All rows are made from the same 9 directions, up to rounding. Whole rows:
array([[ 3.40, -1.99,  0.01,  1.73, -2.89, -2.10, -0.37,  1.26, -2.37,
        -1.55, -0.20, -2.32, -1.12, -2.78,  1.21, -0.71],
       [ 0.67,  0.07,  2.48, -1.90, -1.90,  0.04, -2.06, -0.37,  4.21,
         1.54,  1.00,  1.26, -3.33, -1.23, -0.70, -1.42],
       [-1.92, -0.73, -0.80,  0.12,  1.85, -1.33,  0.82,  0.83, -3.21,
        -1.62, -1.74, -1.34,  3.61,  0.47,  0.22,  1.02],
       [ 2.95, -1.11,  1.95,  1.96, -0.78,  0.35, -3.17,  1.63, -3.59,
         1.33, -0.39, -1.22, -3.75,  0.96, -1.53, -0.10],
       [-0.78, -2.45,  2.50, -1.35,  1.94,  2.55, -0.25,  1.03,  3.47,
         2.74,  1.06,  2.13, -2.46,  3.56, -2.01,  2.63],
       [ 1.42, -1.67,  1.04, -2.67, -3.25,  3.56, -1.70, -1.29,  1.00,
        -1.32, -0.41,  0.44, -0.85,  0.59, -4.23, -3.14],
       [-2.68,  3.83,  0.61,  1.47,  1.83,  0.51,  0.17,  0.48, -0.68,
         4.92, -1.20,  3.41, -4.86,  0.86,  1.80,  2.50],
       [ 2.00,  0.37, -2.57,  1.81, -1.00, -1.32, -1.71,  1.33,  0.92,
        -1.42,  2.68, -0.61, -0.79, -2.14,  2.21, -1.25],
       [-1.22,  1.84,  0.27,  1.24,  1.36, -0.44, -5.07,  2.52, -3.04,
         1.82, -0.51,  0.64, -3.54,  0.59, -0.18, -0.28],
       [-0.55, -0.16, -1.67,  1.51,  2.31, -2.02,  0.16,  3.30,  2.71,
        -1.89,  1.43,  1.85,  5.01, -0.30,  1.21,  0.64],
       [-3.51, -0.20, -5.04, -1.87, -1.26, -0.10, -1.10,  1.03,  0.79,
        -2.95,  0.88,  0.51, -0.66, -3.03,  2.71, -1.23]])

The start of a row, then its end:
[ 1.32, -0.60,  1.90,  0.63, -0.51, -2.77, -1.57,  2.15,  0.92, -0.46,
 -0.21,  0.10] -> [ 1.12, -1.68,  0.06, -0.67]
[-3.63,  3.92, -2.42,  0.23, -0.87, -0.69, -0.56,  2.29,  0.79, -0.53,
 -2.13,  5.10] -> [ 0.97, -3.02,  1.54, -1.53]
[ 0.15,  3.23,  1.44,  0.46, -3.82,  0.88,  1.08, -0.51, -0.93,  1.81,
 -3.72,  3.82] -> [-2.60, -2.46, -0.52, -1.66]
[-2.46, -0.91, -0.98, -2.00,  0.97,  0.63,  5.50, -3.64,  2.94,  2.19,
  1.52, -1.04] -> [-2.97,  0.25,  3.69,  3.95]
[-2.19,  0.75, -2.92,  0.96,  4.22, -0.49,  4.18, -1.80,  2.08,  2.03,
  3.36, -1.11] -> [-0.84,  1.56,  4.87,  4.67]
[-1.85,  2.77, -1.50, -1.28, -0.63, -2.10,  2.87, -2.78,  1.72, -1.34,
 -0.42, -0.27] -> [ 3.26, -2.94,  2.44, -1.24]
[-5.78, -0.28,  0.42, -1.75,  1.78, -1.28,  0.12,  1.49, -2.12,  2.07,
 -2.86,  0.90] -> [-2.99, -0.40,  2.10,  3.17]
[ 2.88,  0.86,  5.75,  0.15, -2.79, -1.30,  1.98, -0.88,  1.07,  1.53,
 -3.39,  1.75] -> [ 1.50, -1.38, -2.42, -1.23]
[ 3.05, -1.45,  3.32,  0.28, -1.27,  1.77,  1.70, -1.82, -3.66, -0.12,
 -2.85, -1.55] -> [ 1.99,  2.22, -4.18, -0.54]
[-3.26,  2.97,  0.45, -2.84, -0.76,  0.58, -5.78,  1.28,  0.54, -1.38,
 -2.12,  3.11] -> [ 1.75, -0.89, -3.50, -4.82]
[ 2.79,  0.55,  1.58,  1.85, -0.11, -1.89,  1.21, -1.28, -1.48,  0.75,
  0.06, -2.34] -> [ 0.32, -0.38,  0.78,  0.35]
[ 1.66,  2.38,  0.45,  1.29, -1.58, -2.51,  0.22, -0.18, -0.85, -1.69,
 -1.50,  0.02] -> [ 3.93, -2.62,  0.00, -2.65]
[-2.53,  0.41, -1.63, -2.59,  1.31,  1.13, -3.05, -0.42,  1.47, -1.66,
  1.35, -0.19] -> [ 1.55,  0.98, -1.40, -1.95]
[ 2.12, -3.00, -0.39,  2.14,  1.73, -0.30, -2.87,  2.99, -4.07, -1.86,
  0.65, -2.68] -> [ 1.63,  2.19, -1.58,  0.45]
[-1.26,  3.67, -1.64, -1.08,  0.22, -1.81,  1.14, -3.26,  4.65,  0.75,
  2.82, -0.28] -> [-0.51, -2.44,  3.70, -0.85]
[ 2.93, -0.12,  0.46,  1.32, -2.76,  0.00, -6.32,  3.32, -1.53, -0.98,
  0.18,  0.63] -> [-2.68, -1.48, -2.04, -3.59]
[-2.77, -1.45, -1.70, -2.48,  0.43,  0.24,  0.06, -1.15,  0.42, -0.26,
  1.04, -1.78] -> [-2.32, -0.31,  1.76,  1.05]
[-0.84,  1.62, -2.02,  1.87,  0.38,  1.88,  4.73,  0.26,  0.70,  0.53,
 -1.08,  3.96] -> [1.87, 0.61, 0.92, 1.79]
[ 2.68, -0.20,  3.14,  1.23, -0.07, -1.28, -2.35,  1.24,  0.83,  1.78,
  0.73, -0.14] -> [-1.86,  0.17, -0.79, -0.14]
[-2.58,  1.06,  1.68, -1.26,  1.85, -2.13, -1.43, -0.23, -2.22,  0.17,
 -2.07, -1.31] -> [ 1.89,  0.16, -0.50, -0.16]
[ 1.37,  1.42,  2.28,  1.29, -0.15, -2.19, -0.60, -0.18, -0.41,  2.24,
 -0.17, -0.65] -> [-2.26, -1.02,  1.17,  0.36]
[-4.44, -2.17, -0.90, -3.61,  1.08, -0.42, -2.85,  2.89,  2.30, -2.88,
 -0.46,  1.52] -> [ 3.20, -0.38, -1.28, -0.95]
[ 2.19,  2.14,  2.56,  1.68, -2.58, -0.20, -2.56,  0.09, -3.64,  2.65,
 -2.14,  0.22] -> [-5.25, -1.20, -0.70, -1.37]
[-4.94,  2.03, -5.28,  0.29,  1.26, -1.41, -0.35,  1.04, -5.26, -2.37,
 -1.86, -0.72] -> [ 1.40, -1.86,  3.21,  0.08]
[-3.60,  3.30,  0.94, -1.08,  3.18, -4.47,  2.20, -2.38,  3.19,  2.68,
  0.90, -0.91] -> [ 0.27, -1.61,  4.69,  2.29]
[-2.31, -2.25,  1.12, -4.41, -1.83,  0.59, -7.25,  1.65, -1.45, -2.21,
 -1.42, -1.02] -> [-1.76, -0.72, -3.68, -3.77]
[ 0.59,  4.52, -1.24,  0.39, -3.19, -2.36,  2.04, -2.78,  1.39, -0.43,
 -0.41,  0.48] -> [ 0.38, -4.91,  3.09, -2.73]
[-0.46, -1.17, -0.48, -1.58, -2.37, -0.24, -0.74,  1.74,  2.42, -2.61,
 -0.69,  2.02] -> [ 2.08, -2.35, -0.85, -2.16]
[ 0.05, -3.73, -1.76, -0.01,  0.16,  3.53,  1.36,  1.42,  1.71,  0.68,
  1.99,  1.34] -> [-3.63,  2.15,  0.23,  2.92]
[-1.74,  2.04,  0.14, -0.51, -1.29, -3.10,  0.94,  0.42, -0.60, -1.91,
 -3.09,  1.08] -> [ 4.24, -3.53,  0.82, -1.83]
[-3.62,  4.25,  1.65, -2.15,  2.07, -2.89,  1.31, -3.41,  2.91,  2.50,
 -0.21, -0.09] -> [ 0.57, -1.22,  2.41,  0.36]
[-1.23,  2.51, -1.03, -1.23, -2.26, -1.80, -3.92, -0.12,  0.89,  0.21,
  0.74, -0.05] -> [-4.27, -3.92,  2.22, -2.75]
[ 4.11, -2.48, -4.34,  2.29, -3.76,  4.21, -0.20,  2.25, -1.06, -3.91,
  1.20,  1.56] -> [ 0.45, -0.08, -1.88, -2.29]
[ 3.48, -6.08, -0.43,  2.01,  0.20,  2.84,  2.58,  2.84,  0.59, -0.92,
  1.61,  0.38] -> [ 0.35,  3.07, -1.41,  3.24]
[-1.65,  0.95, -1.89, -0.63, -0.10,  1.48, -3.03, -0.08, -3.24, -0.48,
 -0.48, -0.67] -> [-2.08,  0.41, -0.66, -1.38]
[-0.98,  2.16,  0.67,  0.37, -0.70, -2.99, -1.19,  1.12, -0.79, -0.09,
 -1.79,  0.76] -> [ 0.67, -2.82,  1.23, -1.20]
[ 2.59,  2.19, -0.41,  2.80,  2.49, -1.05, -3.03,  1.14,  0.28, -0.93,
  2.43, -0.47] -> [ 4.01,  1.56, -1.15, -1.79]
[ 0.43,  0.48, -0.99,  0.57,  0.15,  1.86,  3.66, -2.38, -0.90,  0.26,
 -0.27, -0.27] -> [0.85, 1.34, 0.04, 1.02]
[-2.91,  0.93, -3.54, -0.98,  1.31,  2.94, -0.93, -1.86, -0.41,  2.28,
  2.58, -0.71] -> [-6.92,  1.49,  2.42,  1.72]
[ 2.09, -1.38,  0.20,  0.77, -1.07, -2.99,  2.34, -0.71, -0.83, -1.79,
 -0.05, -3.03] -> [ 2.45, -2.19,  1.77,  0.14]
[-0.82, -5.72,  0.34, -2.05,  0.11,  2.02, -0.71,  3.03,  2.20, -1.07,
  0.66,  1.01] -> [-0.75,  1.68, -1.83,  1.74]
[ 0.10, -1.20,  1.13, -0.31, -1.04,  1.18,  1.24, -0.19,  0.79,  2.44,
 -0.10,  0.85] -> [-4.77,  0.12,  0.71,  1.94]
[-1.45,  2.08,  0.23,  0.69,  1.56,  2.32,  0.09, -0.07, -0.62,  2.75,
 -0.72,  2.54] -> [-2.06,  2.38, -0.77,  1.26]
[-0.40, -0.56,  1.40,  0.38,  0.45, -5.19, -1.29,  0.30, -4.72, -0.30,
 -1.57, -4.82] -> [-0.38, -2.44,  2.53,  0.65]
[-0.96, -1.45,  2.83, -1.58, -0.82,  0.79,  2.21, -1.03, -0.46,  2.06,
 -2.40,  0.39] -> [-2.34,  0.49, -0.73,  1.83]
[ 0.20, -1.69, -2.22,  0.06, -3.11,  3.43,  1.09,  2.34,  1.80, -1.09,
 -0.45,  4.40] -> [-1.64, -0.82, -0.71, -0.32]
[ 4.06, -0.42,  0.41,  3.69,  0.88,  1.72,  3.32,  0.51,  0.70,  0.77,
  1.03,  1.47] -> [ 2.22,  2.66, -1.05,  1.73]
[-0.42, -0.11,  1.95, -0.80,  0.13,  1.44, -2.64,  0.93,  0.56,  1.83,
 -0.31,  1.53] -> [-2.81,  1.37, -2.00, -0.18]
[-3.29, -0.26, -1.27, -0.94,  1.24, -3.42, -1.20,  1.95, -0.62, -1.71,
 -0.65, -0.79] -> [ 1.94, -2.20,  2.30,  0.28]
[ 2.54,  0.64, -1.97,  3.04, -1.03,  0.28, -2.14,  1.76, -5.28, -2.46,
 -0.98, -0.85] -> [ 1.89, -0.14, -1.30, -2.22]
[ 4.72,  0.36,  0.37,  2.79,  0.27, -1.32,  2.88, -2.91, -2.03, -0.64,
  1.26, -4.19] -> [2.98, 0.61, 0.52, 0.06]
[-0.93, -0.18,  5.29, -0.70,  0.30, -6.43, -2.00,  2.02, -1.34,  0.62,
 -3.34, -1.48] -> [ 1.67, -2.95,  0.52, -0.01]
[ 1.63, -2.76,  2.16, -0.32,  0.51, -0.68, -4.77,  2.39, -2.57, -2.09,
 -0.53, -2.26] -> [ 2.35,  1.44, -3.80, -1.81]
[ 3.24,  1.46,  5.64,  3.02, -3.08, -3.56,  1.79,  2.00, -1.39,  2.64,
 -4.60,  2.64] -> [-0.61, -3.21,  0.04,  0.21]
[-0.46, -0.27, -3.86, -1.71, -2.28,  7.27, -0.93, -0.81,  1.63, -1.28,
  1.29,  3.34] -> [-2.33,  2.07, -3.14, -2.31]
